The first 10 rows are patterns. Each new row is the sum of 3 different patterns, raised or lowered, with some noise. Before adding, each is slid sideways (what falls off one end comes back at the other) and multiplied by a number that may be negative. Names go in the order of the patterns.
In the rows, 128 means zero.
Some rows, each with the names of its patterns after it:
[130 118 143 146 127 126 122 156 104 128 131 128 105 139 135 132 145 126
 144 120 113 123 148 132 132 131 137 131 112 113 135 128 134 120  96 124
 119 128  96 104 102 124 131] | j_187
[118 132 138 155 129 130 131 124 148 131 125  81 109 137 119 157 146 145
 156 128 121  81 112 133 142 126 125 119 112 121 124 112 126 128 127 135
 142 137 111  81 122 146 136] | j_894
[122 116 132 128 139 111 175 141 137 117 125 124 115 132 143 135 130 127
 121 129 114 125 157 107 131 124 109 116 103  94 128 131 110  97 157 119
 125 175 124 133 138 138 131] | j_233
[160  92 120 132 152 122 136 133 131 147 139 121 152 145 102 129 116 127
 133 130 111 118 128 134 140 152 129 128 131 150 140 133 136 121 118 126
 128 127 118 124 142 135 111] | j_153
[133 147 138 137 175 146 121 138 125  94 120 148 139 167 132 130 129 163
 134 146 117 132 120  85 134 127  81 127 142 128 103 114 124 135 135 123
 169 144 175 112 145 123 141] | j_239
[108 124 155 132 129 105 135 153 131 142 119 107 128 128 135  89 142 122
 123 122 119 150 127 123 175  81 113 135 132 111 141 131 136 160 126 100
 128 123 151 128 123 130 151] | j_810
[125 152 130  81 144 124 121 144 139 134 145 120 132 136 158  99 107 125
 112 138 130 145 120 127 133 114 133 144 146  98 116 125 161 147 126 152
 128 108 131 148 125 126 175] | j_465
[130 113 134 129 128 125 142 130  81 130 105 115 143 137 123 136 140 105
 140 132 118 105 104 131 148 135 130 116 155 117 114  89 122  89 120 129
 132 117 147 132 127 161 143] | j_143
[125 132 158  90 115 149 150 132 146 120 114 108 149 126 112 175 148 103
 130 136 112 104 135 155 132  94 145 119 134 123 119 132  94 122  94 133
 126 137 133 100 132 120 117] | j_777
[117 120 139 134 121 121 132 113 126 135 132 131  94 166 126 131 110 160
 123  81 105  95 102 120 149 127 110 124  81 132 131 139 121 121 129 127
 131 118 160 137 123 145 130] | j_256

New rows. What belongs after each?
[ 65  90  88  77  81 100  99 103 105  78  98  97 141  99  75 114  79  72
  71  60 112 132 127 141  61  99 119 137 101 113 103 109 113  90  90 116
 107  38 106 100 135 104  97] | j_187 j_894 j_153
[171 160 146 160 150 121 125 140 149 186 139 172 156 177 152 154 135 139
 141 134 155 144  92 130 159 132 139 162 135 163 146 125 143 131 155 140
 157 128 128 159 148 147 173] | j_894 j_233 j_239
[130 170 166 185 151 144 162 158 145 177 122 151 146 162 150 158 183 165
 179 186 117 181 155 187 152 182 152 130 133 107 145 129 185 137 150 162
 121 157 150 151 127 144 167] | j_239 j_810 j_256
[117  86 116  65 125 113 104  69  92 103 135 129 127 141 136 108 141  83
 102  88 127 125 123  95 123 125  80 128  73 145  89 124  97 123  94  99
 100  26  91 100 106 129 145] | j_239 j_143 j_256
[147 149 130 163 142 137 120 149 123  87 139 140 108 135 139 129 119 136
 119 147 148 161 168 170 181 121 141 142 140 140 159 127 143 173 155 126
 151 135 110 124 156 170 164] | j_187 j_239 j_143
[153 151 141 128 129 137 158 134 151 128 120 132 106 141 139 118 152 165
 130 116 142 153 116 147 134 120 143 151 130 123 128 143 149 128 139 145
 175 121 130 135 132 119 137] | j_233 j_239 j_256
[153 159 178 131 165 150 153 112 145 153 146 201 183 136 141 147 149 139
 146 164 171 182 127 166 172 163 207 153 160 146 198 162 168 190 155 144
 136 179 172 164 140 140 130] | j_187 j_810 j_465
[120 114  81 108 114  81  72  93 133  73  74 109  91  87 109 100  93  62
  87  97  98  78 101 120  97 103  95  98  95  98 107  77  62 105 110  71
 122  95  97  76  93  71  58] | j_187 j_894 j_777
[101 142 132 158  93 124 123 117 131 136 120 132 156 147 126 119 113  88
 117 107 141 156  90 103 102 140 103 127 114 123  94  73 114 102  42  93
 120 139  85 103 119 110 105] | j_233 j_239 j_465
[147 175 168 114 144 142 122 151 124 176 143 163 159 176 141 146 174 151
 190 134 172 172 167 138 161 154 150 169 170 185 176 138 134 148 170 184
 168 163 155 182 197 173 166] | j_187 j_894 j_239
[ 92 115 120 118 156  94 107 101  51 113 113  60 114 132 118  72 117 122
 135 121 104 155 120 155 104 132 121 132 110 130 139 125 161 123  99 128
  99  85 120 127 107 158 119] | j_187 j_239 j_465
[111  77 128 120 131 139 118 135 111 104 112 143 125 137 119 130 115  92
 106 114  96 121 117  75  98 132 116  92 110 113 117 128 119 128 126 106
 111 103 110 130 136 127 118] | j_187 j_233 j_256
[137 116 124 100 129  96 112 102 110 110 117 161 107 133 119  98 103 106
 122 116 155 107 106 111 149 128 126  84 131 110  93  95 114  85 126 125
 140 102 101 105 117 104  98] | j_233 j_239 j_143
[158 127 145 165 160 178 143 150 156 163 137 148 163 132 136 124 147 147
 144 140 153 134 147 132 133 154 142 130 149 164 144 159 145 148 134 133
 155 161 146 140 161 152 192] | j_187 j_465 j_143
[141 123 151 115 127 122 104 139 117 171 127 142 144  89 140 162  79  90
 147 103 117 150 161 136 138 117  72 109 151 111 129 146 178 136 131 127
 160 111 141  90 127 146  93] | j_810 j_143 j_777
[128 127 118 169 147 144 120 131 142 134 144 143 135 121 134 129 115 124
 143 185 131 145 128 121 129 125 147 117 142 133 131 135 135 161 173 151
 166 175 133 129 140 139 168] | j_894 j_233 j_256
[ 88  86 111 102  74  82 160 110 121  73  65 100  60 114 106 112  54  99
 100  78 117  62  70 130  66  97  95  93 108 126  85 135 112  96  70 123
  88  77 109  60  80  67 106] | j_153 j_465 j_143
[113 135 146 150 145 167 168 122 149 155 169 180 155 141 139 112 151 183
 145 121 175 145 169 152 110 158 139 139 178 156 151 167 148 147 145 173
 105 109 131 130 158 132 203] | j_894 j_153 j_465
[146 158 124 134 145 150 138 133 170 173 156 162 157 134 141 150 159 139
 139 161 135 157 155 137 155 120 175 146 152 138 183 139 107 133 129 107
 127 167 138 136 141 100 146] | j_187 j_465 j_256
[ 89  90  89  81 133  56  87  30  85  77  89 152 112 129 130  92  68  47
  99  83 129  95  93  76  87  85  80  68  95  96  63 109 115  77  74  55
  84  92  97  95 100  85 132] | j_894 j_777 j_256
[126 162 151 149 148 127 181 101 140 135 168 117 156 176 165 180 154 138
 120 145 170 141 164 133 125 132 124 132 109 144 139 149 105 140 166 126
 137 164 151 111 139 149 141] | j_187 j_810 j_256
[131 101  89 104 119 112  97 158 114  99 116 107  76  70  93  89 123 112
 135 107  87 105  72 116 123 136 110  71 151 126 125 132 150 144 132 137
 115 119 143 100 122 104  88] | j_233 j_465 j_256
[164 153 116 133 134  84 118 138 116 123 138 142 137 104 157 135 132  69
 113 119 126 163 152 124 114 132  86 112 145 124 118 155 135  91 143 124
 163 133 143 145 170 142 125] | j_233 j_153 j_777
[133 131  92 130 100  92 126 118 119 172 119 127 174 140 114 136 100 129
 130 139 123 153 102 136 130 120 138 147 140 120 139 107 137 129 113 113
 107 135 135 134 149 106 155] | j_153 j_465 j_143
[120 170 133 129 158 180 156 213 171 164 182 218 183 168 173 165 161 127
 186 169  93 175 154 148 156 181 166 180 166 133 206 170 189 146 155 157
 195 178 158 165 186 187 191] | j_239 j_465 j_143
[123 100 127 185 131 142 137 113 127 156 124 145 131 139 114 170 151 131
 138 127 129 108 129 150 110 122 141 130 111 161 158 128 107 118 119 124
 131 138 139 109 120 134  88] | j_187 j_153 j_465
[118 129 105 123 151 113  96 159  91 140 136 106  91 118  94 117 146 117
 151 127 144 180 113  86 117 137 143  97 114 128 157  95 133  85 124 103
 135  93 109 112  88 100  83] | j_187 j_239 j_143
[134 172 163 168 127 108 120 108 155 144 154 129 131 122  91 160 130 121
 145 103 114 130 136 171  93 114 146 116 119 155 155 113 141 200 106  90
 135 172 121 108 136 139 137] | j_187 j_233 j_777
[131  95 137 151 143 125 143 139 164 117  85 121 143 128 126 179 159 162
 134 146 138 128 132 130 121 123 151 113 136 165 138 138 177 144 126 111
 157 183 141 135 131 118  96] | j_187 j_239 j_143
[ 88  87  99 108 153  76  72 102  99  96 112 100 115 138 112  90 114 120
 123  56  97 118 134  82 106 132 128 108  90 121 139 125 122  96  58  97
 115 110  89 130 113 124 101] | j_894 j_153 j_810
[ 69 137 118 134 110 112 144 105 104  97 106 116 124 135 120 134  93 139
 136  91 131 139 144 147 114 103 134 145  84 104 136  84 124 125 113 114
 100 105 128 122 130 101 131] | j_894 j_233 j_465
[109 133 166 119 111 159 158 119 136 128 151 113 144 132 122 147 154 130
 130 150 116 115 129 130 110 129 148 129 127 131 127 120 101 132 127 143
 139 100 136 105 136  99 109] | j_187 j_239 j_777
[135 100 108  85  94 113 100 100  98 105 102  76 128 115  75  76  97  87
 124 120 139  76 109 109  54  85 132 104  93 121 129  89  76  85 112  72
 115 100 121 108 101 141 118] | j_187 j_239 j_777
[112 109 101 138  50 100 102 114 111  87 125 114 104  92 102 139 117 111
 110 111  52 126 112 117 137 130 135 138 130 117 128 132  83 121 102  57
 122 100  73 103  96 105 127] | j_233 j_143 j_256
[145 144 156 146 144 168 130 127 148 156 146 141 159 153 168 158 138 154
 165 167 136 150 155 150 139 146 140 147 145 131 152 169 151 160 140 141
 147 154 137 116 149 146 146] | j_233 j_153 j_810
[149 142 142 131 144 150 141 156 134 117 143 143 170 134 121 134 146 113
 126 158 147 127 127 139 131 132 177 139 117 147 133 130  94 130 147 131
 160 137 150 133 133 179 117] | j_894 j_810 j_777
[169 119 141 106 174 167 128 153 123  84 127 139 114  80 169 126 133 122
  89 159 117 117 206  88 128 150 118 107 147 143 111 157 116  87 137 134
 173 121 112 128 139 116 119] | j_810 j_465 j_143
[ 73  84  92  62  54  88  67  54  75 113 108  75  50  64  71  89 105  69
  71  74 108  71  86  74  83  90  75 111  86  48  98  98  74  71  64  76
  81  74  67  68 107  79 108] | j_187 j_894 j_810
[136 142 152 117 109 129 164 197 137 153 141  99 129 131 114 134 162 179
 172 130  79 157 126 131 155 134 142 171 126 139 132 157  99 107 131 155
 148 112 143 131 140 129  93] | j_894 j_810 j_465
[177 173 146 189 156 153 187 185 137 170 170 112 198 183 130 119 161 143
 168 156 156 140 173 119 128 180 174 183 141 152 152 189 177 156 171 152
 125 167 175 140 149 181 156] | j_233 j_153 j_465
[136 144 142 141 155 139 154 144 101 171 158 159 140 157 129 167 154 127
 159 148 136 154 122 126 150 142 128 146 166 117 146 148 165 128 111 135
 121 151 139 143 152 142 164] | j_187 j_153 j_810
[169 142 153 175 147 130 101 130 141 167 150 142 130 115 153 138 127 138
 158 123 130 138 133 122  97 145 163 148 123 131 155 168 140 133 144 147
 165 147 131 120 124 144 128] | j_894 j_143 j_256
[139 108 123 134 135 116 164 133 156 163 150 128 110 141 127 136 144 137
 145  88 123 128 124 150 150 129 140 144 136 157 140 130 102 117 134 156
 132 131 132 154 127 124 119] | j_153 j_465 j_143
[133 149 129 144 139 138 121 146 138 137 133 151 149 140 120 130 159 140
 146 145 142 158 148 142 138 149 150 136 129 117 134 129 135 159 146 145
 157 144 124 126 131 146 159] | j_894 j_153 j_465
[135  80 130 124 130 114 103 113 165 143 106 163 133  92 109 130 129 136
 182 126 136 145  72 148  72 115 109 139 114 148 134 156 153 166 126 104
 124 109 141 152 139 114 129] | j_465 j_143 j_256
[127 150 150 151 154 117 216 167 128 150 182 146 158 143 120 177 175 161
 154 145 139 158 154 129 187 154 115 162 158 178 121 158 162 125 147 166
 154 165 158 215 125 157 169] | j_810 j_777 j_256
[122 132 108 175 160 165 121 116 132 137 127 158 154 132 164 102 150 105
 116 143 159 119 113 237 143 143 200 120 105 143 159 142 182 122 141 145
 193 141 196 127 144 118 102] | j_233 j_239 j_143
[ 97 121 115 139 125 119 153 113 131 125 151 129 142 135 134 121 163 164
 130 144 149 110 105 125 139 120 134 147 120 102 167 130 140 121 131 112
  83 130 102  87 113 143 140] | j_239 j_143 j_777
[118 145 117 169 171 133 126 138 139 152 124  84 167 156 127 190 191 146
 174 207 150 114 137 157 169 110 124 106 148 138 136 160 154 141 131 146
 121 132 142 108 152 196 163] | j_894 j_233 j_239
[139 123 143 120 179 151 159 134 141 132 142 132 132 144 134 133 147 142
 131 139 149 119 160 145 155 127 156 151 130 126 134 126 141 149 125 152
 144 175 150 139 131 149 149] | j_153 j_810 j_143
[139 140 148 120 118 135 114 114 146 163 137 115 161 123 131 133 116 121
 100 132 115 135 133 135 156 123 126 105 125 120 136 153 117 114 152 147
 134 162 131 124 120 151 123] | j_153 j_143 j_777
[102 136 108 135 141  92 126 121  79 134 141 120 147 117 124 117 149  92
 129 126  99 137 129 115 105 144 130 114 123 134 124 110 125 124 146 107
 138 138 125  95 138 128  85] | j_153 j_465 j_256
[145 157 117 152 172 139 136 126 186 128 146 146 125 150 125 178 153  87
 194 134 128 132 141 131 147 174 125 136 158 153 136 144 159 152 135 136
 161 145 117 126 129 163 138] | j_894 j_153 j_810
[150 198 107 162 141 142 143 138 161 151 148 169  92 151 155 153 147 160
 146 145 184 151 120 163 144 159 139 155 174 150 120 136 182 126 153 162
 165 178 166 166 110 133 148] | j_810 j_465 j_256
[135 170 149 162 157 169 164 141 168 175 176 170 173 166 156 171 147 175
 177 180 160 165 154 163 178 163 202 146 167 210 180 179 183 217 206 177
 158 149 170 144 167 143 186] | j_894 j_239 j_143
[100 100 114 123 114  67  62 116 115 127 138 123 110 122  76 108 126 115
 100 101  91  92  89 128 155 130 122 169 137  87 111  95 116 138 114 109
 120  67  86  66 121  92 115] | j_894 j_239 j_465
[145 185 126 133 122 163 160 146 125 143 128  86 111 154 100 101 143 130
  91 113 138 148 120 126 174 109 165 123 139 131 154 156 144 119 137 206
 140 131 133 126  93 120 174] | j_153 j_239 j_777
[118  94 108 122 134 100 114 126 122 108 106 132 104 103 136 106  95 108
 122 102 111 121  68 111 137 141 105  95 109 112 128  92 120 137 134  94
 134 115 105 101 116  81 104] | j_153 j_810 j_143
[112 112 111 105 123 132 150 141 106 114 126 117 113 155 130 101 126 115
 102 127 132 111 101 120 129 139 119 126 121 131 114 103 107 115 121 127
 111 132 122 154 132 123 148] | j_894 j_143 j_256
[111  89 145 130 124 124 144 123 152  74 109 110 140 115 132 110 128 153
 128  89 144  91  64 103 135 141 143 107 113 100 146 133 130 110 113 142
  74 110 129  80 122 121 121] | j_233 j_239 j_810
[113 174 140 129 108 118 127  90 125 144 126 132 140 130 113  85 125 169
 110 133 126 112 129 103 115 109 129 120 109 135  94 137 188 135 162 152
 135 146 131 114 129 116 138] | j_894 j_233 j_256
[133 146 137 119 163 122 137 138 128 150 144 114 123 158 169 141 141 123
 136 103 138 138 111 116 143 140  72 149 106 129 167 130 142 122 116 108
 118  99 132 121 128  94 145] | j_187 j_233 j_465
[134 153  79 151  95 114  99 123 131 145 139 134 101 140 135 123  87 122
 107 117  90 155 126 152 136 145 181 179 128 106 154 145  97 118 146  83
  90 125  85 108 136 138 134] | j_233 j_143 j_777
[131 133 179 159 153 148 195 117  97 123 125 108 156 181 158 138 144  92
 151 146 171 156 152 147 162 137 145 215 164 152 153 177 170 163 170 149
 131 152 144 128 128 165 155] | j_187 j_810 j_256
[ 82  91  84  81  93  84  88  66  72  86  88  84  95 100  89  83 109  46
  83  77  99  55  92 120 113 117 114 105  60  91 123  95 117  69  93  80
  94  74  73  79  64  90  41] | j_187 j_239 j_256
[ 99 102  96 113 142 166 117 106 109 116 123 156  99  99 109 111 113 110
 147 137 101 155 145 108 113 126 137 134 126 160 137 144  73  96  68 158
  99 113 131 125  86 119 151] | j_239 j_810 j_143
[135 135 147 142 111  88 123 105 104  86 159 105  89 109  66 103 119 113
  94 118 130  98 121 138 112 100  71  85 127 109 119  87 143  91 107  81
 105 105 112 125 124  98 121] | j_239 j_465 j_143
